There are 4 nested groupings, the coarsest first. Each group lies inside one group of the grouping before and may be the whole of it. The rows also spread widely along 13 directions, which tell nothing about the answers.
(in the rows, 128 means zero)
Known rows, each followed by its group in each grouping:
[178 117 138 137 140 108  93 103 154 151 131  94 147 135  48 126  88  91
 128 146 129 128 105 138 131 147 102 129 121 113 155 111 105 161 111 178
 141] => Q_966 Q_174 pegen Labam
[176 178 151 116 166 139 146 143 101 152 171 107 133 158 106 115 113 149
 148 105 147 103  97 173 123 112  94 135 119 135 143 112 163 133 143 168
 149] => Q_365 Q_94 furo pubal
[147 141 128 154 121 107  99 110 161 116 119  89 166 117  57 116 136  78
 117 191 114 196 142 124 143 119 102 136 137 119 132 123  82 123  96 134
 149] => Q_365 Q_752 koz vabul
[178 111  97 137 111 124 127 109 132 149 125 118 123 120 148 108 113 173
 118 131  99 102 142 132  90 146 120 138 120 124 162 119 127  79 112 119
  96] => Q_365 Q_389 lusu patuv
[155 153 107 142 141 128 157 134 136 162 128 116  97 137 113  56 131 161
 117 104 116 128 122 169 114 163  80 103 100 134 130 143 179 137 163 148
 108] => Q_365 Q_94 Kod Kepod
[169  82 118 141  95 162 134  98 122 123 119 140 110 134 129 129 143 149
 106 112 143 110 118 114 100  96 138 140 125 155 134 141  98  94 132  73
 116] => Q_966 Q_174 mavat dip
[143  79  98 116 127  99  98  95 118 158 135 113 151 120 117 146 114 141
 141 124 151 104 105 114 129 151 109 165 116 108 138  85  99 122 114 144
 133] => Q_365 Q_752 fom Zigu
[161 120 127 102 151 170 156 106 112 147 156 103 123 138 127 110 163 139
 150  62 135 125  82 174 121  98  93 158 106 164 131 107 145 113 152 162
 148] => Q_365 Q_389 lusu lenuz
[141 123 108 145 131 100 112 143 100 152 159 134 123 127 103 107 124 131
 126 153 172 121 102 119 132 127 119 138 118 111 125 135 114 115 144 111
 117] => Q_365 Q_752 biga gazug
[113 109 112 117 140 103 116 114 112 105 109 106 187 130 100 170 130 167
 126 146 146 125 149 102 133 143  70 119 128 132 101 133  73 171  84 122
 122] => Q_966 Q_797 vokip gerik
[161 118 163 108 133 166 118 137 121 122 173  95 112 146  94 142 176  60
 151 118 145 173  72 148 126  48 119 171 109 191 153 132 109  85 145 163
 166] => Q_966 Q_174 per givi
[151 164 156  98 117 118 103  73 135 165 151 115 188 118 112 119  63 153
 128 104 124 131 143 143 109 136 108 109 107 116 168 109 143 139 118 173
 120] => Q_966 Q_174 pegen Tok
[164 139 141 150 115 144 113  88 147 139 102 103 111 150  90 141 105 133
 107 123  96 136 117 141 103 141 135 122 129 137 168 114 129 122 115 152
 139] => Q_365 Q_94 ruri dugom
[125 115 137  83 123 144 132 123  99 136 146 110 115 137 138 163 167 134
 136  92 163 139  82 117 122  75 121 172 109 182 135 104 138  71 148 134
 156] => Q_966 Q_797 vokip tegor
[209  64 131 120 123 122 102 100 135 144 163 117 162 144 118 150  89 103
 145 158 156  92 121 128 110 106 122 184 136 109 171  77  74 109 100 119
 149] => Q_365 Q_752 biga kaz
[126 101 151  87 114 119  93  98 126 148 173 117 176 151 153 157  99 117
 153 131 152 155 153 134  98 131  91 145  98 141 178  99 110 134 121 165
 145] => Q_365 Q_752 koz Negun
[118  71  83 123 144 117 134 116 116 110  83 102 142 145 141 172 166 189
 149 103 132  95 122 109 122 176  58 143 116 143  96  96 102 151  98 133
 139] => Q_966 Q_797 vokip gerik
[162 157 139 140 130  95 107 150 140 145 164 114 162 146 139  99 115 116
 166 164 136 142 142 145 113 150  75 135 109 109 151  96 146 108 123 163
 154] => Q_966 Q_174 pegen Tok
[ 97 143 132  75 143 134 119 132 110 113 142  77 157 111 109 152 166 143
 135 110 105 174 132 133 125 108  69 114  97 192 137 170 106 131 111 183
 104] => Q_966 Q_174 pegen Tok
[ 87 153 113 164 127 110  84  89  72 151 138 135 148 121 107 142 143 149
 149 100 161 141  65 116 143 146 142 138 115  96 103 107 114 122 132 153
 144] => Q_365 Q_389 lusu patuv
[147 157 149 129 137 113 118 181 131 119 175  93 139 157 129 123 162  75
 152 194 138 192 138 146 122 100  81 156 117 155 156 117 127  79 125 154
 169] => Q_365 Q_389 lusu patuv
[107 111 101 105 136 100 126 137  95 156 131 114 110 127  84 136 136 143
 101 131 181 127  90 107 155 131 109 139 111 139 110 133 126 132 155 121
 122] => Q_365 Q_94 furo pubal
[130 111 101 100 126 129 122  90 132 129 109  85 152 105 124 143 149 161
 128 109  95 139 133 124 122 131  96 146 118 147 137 107 107 103  98 147
 121] => Q_365 Q_752 biga kaz
[139 111 138 160 147 142  83 145  83 129 174 119 104 175 138 171 153 110
 191 115 135 121  73 149  92 138 113 152 105 147 166 124 100 124 121 192
 147] => Q_365 Q_752 biga kaz
[116 142 141 117 111 119 115 128 115 132 151 125 149 143 136 132 122 137
 118 153 145 167 156 126 110 120 104 117 108 148 149 147 120 120 130 125
 121] => Q_365 Q_94 Kod Kepod
[184 108 134  79 131 105 114 112 124 135 172 103 205 111 101 147  81 131
 118 175 154 112 161 119 126  82 103 157 138 122 159 118  70 118  86 112
 116] => Q_365 Q_752 fom Zigu
[136 114 119  91 129 120 131  79 140 138 131 101 194 117 122 123 120 154
 131 116 134 143 157 136 130 132  71 140 117 126 126  93 112 143 110 136
 139] => Q_365 Q_752 koz vabul
[179 114 125 154 111 115  79  80 129 169 165 128 153 119 110 105  86 107
 148 133 124 125 106 144 105 139 143 150 114  87 172 104 102 105 119 162
 122] => Q_365 Q_389 lusu lenuz
[172 173 122 163 146 133 135 156 138 111 125  93 128 149 140 109 145 163
 151 149  64 132 160 163  88 156  71 111 125 140 157 134 139 108  93 159
 122] => Q_365 Q_752 biga kaz
[156 167 118  91 161 117 145 179  81 155 194 107 120  94  85  78 144 144
 127 119 156 114  83 144 142  74 103 130 102 156 123 185 141  94 160 143
  79] => Q_966 Q_174 per givi
[159 182 166 114 141 141 151 112 127 141 142 115 151 157  85 124 102 140
 103 124 162 141 130 152 130  95 101 119 133 140 133 109 155 146 138 123
 166] => Q_365 Q_752 fom Zigu
[134 126 129 155 135 136 125 150 111 114 164 130 140 161 151 111 171 120
 169 144 150 155 130 149 111 124  76 137 110 140 122 131 111 126 135 129
 150] => Q_365 Q_752 biga kaz
[139 159 148 148 112 135  97  91 124 131 165 125 180 102  84  88 151  82
 147 130 149 190  95 138 144  74 128 141 118 120 111 133  96 104 136 135
 148] => Q_966 Q_174 pegen Tok
[ 93 141 126 125 113 137 142  73 156 146 117 124 161 137 144  74 149 147
 132  88 132 195 158 158 123 164  58 103  90 134 108 104 164 161 160 143
 155] => Q_365 Q_752 biga gazug
[165 131 135 124 134 128 120 114 136 152 136 106 125 153 118 133  95 145
 129 123 114 117 134 148  97 152  99 123 114 135 174 109 141 134 119 163
 129] => Q_365 Q_752 biga kaz

New rows. What belongs after each?
[131  96 103 124 110 150 143 101 141 130  91 106 102 149 171 136 163 175
 127  91  93 136 140 137  92 161  90 136 104 167 145 106 145 102 127 138
 133] => Q_365 Q_94 Kod Kepod
[178 152 150 193 141 167 140 172 118  70 116 114 103 188 104 154 169 132
 132 163 113 130 132 141  96 108  94 109 145 170 130 167  95 132  98 109
 149] => Q_966 Q_174 mavat dip
[152 159 143 224 128 131 102 155  96  88 125 141 127 191 121 163 141 136
 146 187 135 130 131 127  98 140 121 115 148 116 129 143  83 135  91 105
 154] => Q_365 Q_94 Kod Kepod
[141 114 111 102 140 132 138 161 118 114 141  94 124 142 161 145 155 170
 138 135  98 128 164 140  87 137  62 126 106 181 161 155 117 112 105 149
  99] => Q_365 Q_752 fom Zigu
[132 152 123 114 134 146 178 144 134 123  82 102  87 158 115 128 147 193
  81 105 119 126 147 132 112 145  72  89 115 186 123 144 177 136 143 114
 125] => Q_966 Q_174 mavat dip
[129 148 131 143 104  94  87 119 140 137 120 101 145 139 124 153 112 119
 120 181 111 170 150 110 112 151 120 138 124 120 170  94 122  82  98 149
 148] => Q_365 Q_389 lusu patuv
[188  40 110  47 127  89  94  94 145 157 138  78 176 109 101 184  52 144
 116 149 123  70 150 101 112 141  97 161 116 133 195  99  72 128  73 161
  91] => Q_966 Q_174 per givi
[147 131 127 114 116 134 120 101 127 132 126 103 146 134 153 152 128 165
 138 117 101 130 146 130  94 132 108 144 120 144 165  98 127  89 100 145
 134] => Q_365 Q_752 koz vabul
[146 110 126  77 143 123 130 135 107 146 117  97 106 167 161 201  93 212
 130  91 112  63 136 122  73 170  85 124 104 173 186 108 156 125 103 177
 109] => Q_966 Q_797 vokip gerik
[175 143 133 140 121 134 140 126 131 150 120 122  94 142  86 111 109 144
  92 124 143 110 107 129 117 119 128 119 125 141 142 130 152 110 146 112
 128] => Q_966 Q_174 mavat dip
[107  97 110 135  98 132 135  78 134 130  79 132 125 130  99 131 149 151
  88 108 164 148 115  97 142 131 116 124 118 141  89 116 119 134 147  80
 147] => Q_966 Q_174 per givi
[166 137 127 136 134 152 143 106  79 133 136 140 130 152 142 156 117 205
 130  91 154  65 107 131 100 113 132 139 137 129 130 110 126 114 118  97
 131] => Q_365 Q_752 koz vabul
[203 139 136 148 168 143 137 105 110 148 170 126 169 148  87  90  95 145
 157 102 150  81 101 183 123 126  89 127 127  98 123 124 112 185 126 152
 130] => Q_365 Q_94 Kod Kepod
[126 179 129 167 145 132 120 170 105 114 113  97  77 161  92 147 146 155
 111 147  86 147 123 141  98 154 104  84 117 170 155 189 132 136 114 166
 100] => Q_365 Q_94 Kod Kepod
[161 119 124 111 133 127 117 165  84 121 153 109 101 139 109 180 110 165
  99 163 128  93 133 108  90 100 133 125 130 173 179 187  85  99  97 113
  71] => Q_365 Q_752 koz vabul
[164 110 116 122 137 137 145 110 117 138 130 118 132 133  80 120 110 153
  90 128 150 111 125 135 125 116 107 118 127 140 126 152 103 153 129 104
 105] => Q_365 Q_389 lusu lenuz
[139 139 143 162 118 149 143 144 129 137 123 137  62 169  84 103 150 109
  97 122 163 161  92 135 113 111 122 108 109 169 124 160 155 127 179 110
 142] => Q_966 Q_797 vokip gerik
[126 179 148 129 148 157 127 136  62 124 165 122 123 143 114 156 157 159
 142  93 153 128  78 143 119  78 129 134 122 163 127 149 126 110 135 143
 136] => Q_365 Q_752 fom Zigu
[180  81 117 144 111 150 128 104 106 152 152 147 108 151 152 122 134 139
 145 104 165  90  86 135 105 109 141 174 119 124 139  95 119  86 150 101
 147] => Q_365 Q_94 furo pubal
[154  99 105 134 118 131 126 113 118 114 122 115 154 120 139 136 167 150
 145 127 136 116 117 113 126 111 102 164 129 133 110 101  95  87 107 102
 144] => Q_966 Q_174 mavat dip
[116 140 151  69 116 131 129 111 145 129 153  89 183 131 146 128 148 111
 138 137 128 203 166 143 127  97  70 149 104 166 149 101 133 101 128 156
 162] => Q_365 Q_94 furo pubal
[127 112 134 100 126 150 136 132 112 141 169 120 117 144 140 110 155 125
 134 106 147 160 121 154 107 105  92 131  90 178 146 158 130 122 162 144
 116] => Q_365 Q_94 Kod Kepod
[172 214 159 100 136 138 133 102 117 143 125  85 147 120  75 149  80 172
  86 122  95 124 129 141 118  88 143 115 143 145 172 128 149  98  98 150
 118] => Q_365 Q_94 Kod Kepod
[111 131 113 154 122 107  98 149 119 117 127 112 132 141 144 135 160 142
 155 148 111 153 136 121 105 168  79 116 102 141 135 141 114 118 111 159
 122] => Q_966 Q_174 pegen Tok
[177 131 127 103 124 123 133 146 130 141 131  92 103 131  90 141 113 132
  87 164 122 124 128 120 118  96 129 144 133 159 169 137 125  79 119 118
 114] => Q_365 Q_94 furo pubal
[140 103 101 119 139  54  63 153  80 185 167 118 110 129 100 174  67 144
 132 162 167  69  84  94 118 170 140 152 110  99 181 116 110 111 115 169
  96] => Q_365 Q_752 fom Zigu
[224 142 134 128 138 140 135 100 157 142 147  93 158 112  73  89 108 111
 123 140 107 124 124 162 124  85 112 154 142 121 154 109 112 103 106 135
 134] => Q_365 Q_752 fom Zigu
[132 122 135  92 137 128 103 114  70 151 189 125 165 125 156 153 130 157
 182  80 165  98  83 133 116 105 113 163  97 135 141 106 119 102 131 168
 131] => Q_966 Q_174 per givi
[143 132 118 167 141  92  84 133 117 177 169 134 117 138 101  80 105 115
 168 118 140 123  86 153 107 186  97 113  84  99 149 139 141 155 154 200
 108] => Q_966 Q_797 vokip tegor
[125  87 103  90 141  75 103 176  68 158 170 130 119 152 151 176  72 197
 122 159 171  56 143 103  94 177  96 116  99 135 174 164 108 148 120 137
  61] => Q_365 Q_94 ruri dugom
[169  76 125 128 120  89  74 108 128 171 156 122 140 162 144 169  67 125
 158 147 150  86 121 122  93 178 115 164 111  97 194  63 113 123 107 170
 147] => Q_365 Q_752 fom Zigu
[174 144 134 149 155 119 131 125 108 154 166 138 156 144  81  86  96 141
 145 117 178  91  99 156 134 136  89 114 115  98 110 131 129 179 147 137
 130] => Q_966 Q_174 per givi
[153 168 156 116 163 151 171 173 100 118 130 104  94 181  90 155 152 149
 114 118 171 114  91 140 135  90  90 126 129 182 114 127 162 130 148 123
 171] => Q_966 Q_174 per givi
[186 149 140 107 145 145 167 141 137 125 147 101 145 143 104  98 126 140
 110 145 129 135 154 162 119  91  77 124 129 158 138 145 131 129 127 115
 127] => Q_365 Q_94 Kod Kepod
[102 137 116 129 141 151 185 165 101 117 113 134  81 171 126 107 169 191
  89 112 164 136 140 142 117 140  66  78 105 186  93 190 155 171 174  86
 109] => Q_365 Q_94 ruri dugom
[173 172 156 180 142 113 121 157 135 136 118 123  98 189  63 130  73 135
 101 168 137 111 132 139 104 170 102  75 127 124 156 150 147 178 126 144
 133] => Q_966 Q_174 per givi
[149 129 123 102 132 114 113 137 113 155 188 113 145 104 103  94 127 111
 132 142 148 149 117 141 125  94 106 142 104 140 150 156 111 104 142 145
  99] => Q_365 Q_752 fom Zigu
[158 141 160 112 127 126 115 107  96 151 178 144 166 139  95 129  77 139
 121 122 187 111 115 132 115  90 126 120 118 125 142 143 113 148 139 120
 117] => Q_966 Q_797 vokip tegor
[156 132 119 102 146  94 116 165 137 144 167  79 138 117  92 109 142  90
 138 177 131 162 124 136 138 111  82 160 113 143 153 122 120  91 123 162
 133] => Q_365 Q_752 koz vabul
[ 92 138 112 183 112 132 137 149 108  96  97 143 111 173 145 129 173 170
 115 156 141 163 159 116 109 162  85  91 118 148  96 165 117 146 135  84
 131] => Q_365 Q_94 furo pubal
[128 186 148  89 150 141 148 117 129 101 132  76 202 121 122 130 166 156
 153 111 105 169 152 152 138  98  51 127 119 162 111 111 133 123  99 164
 158] => Q_966 Q_174 per givi
[166 110 128 123 133 156 121  67 140 157 137 104 132 127  93 110 126 119
 138  77 118 133  89 162 119 121 114 147 112 135 148 101 124 133 136 168
 142] => Q_365 Q_752 biga gazug
[170 107 154 135 123 146 118 106 109 136 164 149 154 164 123 135  91 142
 136 117 172 100 127 141  96 118 109 116 116 132 146 141 101 165 132 119
 124] => Q_966 Q_174 pegen Tok
[148 149 136 149 162 111  99 131  95 150 157 115 136 153  70 137  92 137
 142 131 149 104  91 150 125 156 107 111 118 110 142 142 111 182 123 179
 120] => Q_365 Q_94 ruri dugom
[139 164 133 121 138  91 127 160 147 117 120  88 160 155 123 146 117 146
 120 195 116 155 190 126 116 156  57 117 129 137 151 110 134 127  90 141
 148] => Q_365 Q_752 fom Zigu
[163 116 144  65 137 175 200 102 157 124 140 101 156 130  88  80 161 113
  88 108 174 173 142 160 154  41  68 145 126 183  96 122 134 137 166  75
 163] => Q_365 Q_752 biga kaz
[176 143 108 108 124 115 136  84 143 162  93  95 133  98  80 118  89 182
  90 104 106  90 115 120 130 138 125 129 128 119 140  98 151 101 113 133
 112] => Q_966 Q_174 per givi
[162 140 135 109 138 143 136 104 121 141 169 117 167 107  97  80 137 127
 142  99 142 142 109 158 127  83  95 134 108 140 119 144 119 127 142 142
 116] => Q_966 Q_797 vokip tegor
[177 118 113  74 138 107 158 117 144 131 127  94 194 120 120 120  87 185
  98 159 129 102 198 132 124 128  60 124 133 129 137 120 111 145  92 102
 104] => Q_365 Q_94 Kod Kepod
[133 108 106  38 133 118 150 114 132 140 146  78 181  97 145 124 137 166
 117 122 119 145 169 133 127 108  62 150 106 166 144 117 122  98 113 140
 105] => Q_365 Q_389 lusu patuv
[111 176 126 151 115 139 159 143 116 140 138 144 107 152 162  66 170 162
 127 112 145 171 136 154 112 135  88 106  98 148 109 141 185 107 179 110
 138] => Q_365 Q_94 Kod Kepod
[178 163 154 136 113 136 127 111 136 147 150 124 139 135  78  97  96 109
  95 156 145 153 129 142 123  86 137 126 132 126 151 137 128 110 140 108
 134] => Q_365 Q_94 furo pubal
[136 156 119 116 140 125 161 127 111 115 125 117 170 128 113 120 144 180
 108 139 160 130 152 126 141 104  78 124 137 135  90 127 121 135 119  82
 138] => Q_365 Q_752 fom Zigu
[144 147 121 146 157 123 143 175  89 119 173 130 148 161 154 104 156 161
 168 142 155 118 136 158 113 134  60 124 111 133 113 147 124 143 132 131
 127] => Q_365 Q_94 Kod Kepod
[176 105 127 128 106 114  89 116 103 141 165 135 158 128 157 151  91 158
 150 142 134  83 132 113  85 123 134 146 120 116 174 123  91  86  97 126
 101] => Q_966 Q_174 pegen Tok
[111 173 109 144 108 152 137  80 109 128 130 137 166  76 122  56 172 180
 126  75 114 165 121 141 128 105 111  98 106 133  82 174 125 110 144 109
  90] => Q_966 Q_174 pegen Tok
[206 107 123 144 146 103 136 120 146 176 137 125 121 162  68  94  63 123
 107 148 173  82 111 150 131 158 100 132 128  91 142  96 140 171 145 126
 142] => Q_365 Q_94 Kod Kepod
[128 129 151 145 142 121 123 102 116 144 132 133 146 163  43 130 118  97
 118 123 219 142  74 126 169 118 105 128 122 115  84 102 120 192 161 121
 189] => Q_966 Q_174 per givi
[121 153 116 133 136 103 129 136 120 124 105 106 144 149 125 145 120 184
 118 151 122 125 157 124 119 173  78 105 124 128 128 123 133 145 106 133
 127] => Q_365 Q_94 ruri dugom
[184  96 151  97 129 184 130 106 138 110 163  95 148 153 163 147 138 132
 159 104  81 135 159 172  66  96  83 143 110 188 194 137  95 114  98 165
 119] => Q_365 Q_752 biga kaz
[122  95  72  71 110 109 158  89 159 149  93  91 162  89 157  90 153 186
 110 110 107 144 170 122 136 154  61 148 104 139 112  87 147  93 128 115
 118] => Q_365 Q_94 furo pubal
[155 147 161 135 104 111 102 105 149 143 124 118 140 153  89 147  90 101
 105 163 151 157 129 113 117 114 133 135 129 127 161  93 133 105 122 127
 166] => Q_966 Q_797 vokip tegor
[160 103 142 120 111 113 108  78 151 143 126 123 179 154 117 143  62 143
 113 153 141 123 173 130 105 158  98 118 124 108 163 101 103 167 104 127
 135] => Q_365 Q_94 ruri dugom
[137 164 125 161 120 120 126 155 122 113 117 115 118 153 135 128 142 159
 119 169 108 147 155 128 101 145 103 109 126 142 142 146 130 102 112 119
 124] => Q_365 Q_94 ruri dugom
[167 124 115 116 124 161 160  73 157 136 111  97 145 104  85  75 160 126
 107  94 115 161 114 157 143  89 102 147 124 146 107 115 126 113 140 116
 141] => Q_365 Q_94 Kod Kepod
[169  96 112 164 125 117  84  48 142 120 130 120 235 112  97 113  86 142
 155 143  99 124 168 146 113 167  85 114 130  72 129 131  33 199  62 148
 101] => Q_365 Q_94 Kod Kepod
[137 112 100 115 158 162 142  94  84 113 105  90 132 120  90 174 168 183
 123  72 116 100  79 131 135 107 111 145 133 162 105 132  88 133 100 141
 120] => Q_365 Q_389 lusu lenuz
[198 127 146 112 158 133 159 139 122 166 169 130 129 189 147 115  85 159
 150 109 178  67 124 170 102 142  74 143 117 122 155  71 176 149 150 138
 166] => Q_365 Q_752 biga kaz
[161 148 134 124 124 151 141 123 151 105 108  78 129 131 105 129 165 124
 113 147  85 172 140 142 119  94 103 141 134 171 145 128 118  83 106 131
 145] => Q_365 Q_94 ruri dugom
[155 114 103 102 142 104 172 208 118 144 154 118  93 172 182 106 136 174
 122 164 156 104 168 140  96 157  49 128 100 162 149 131 173 102 153 109
 117] => Q_365 Q_389 lusu lenuz
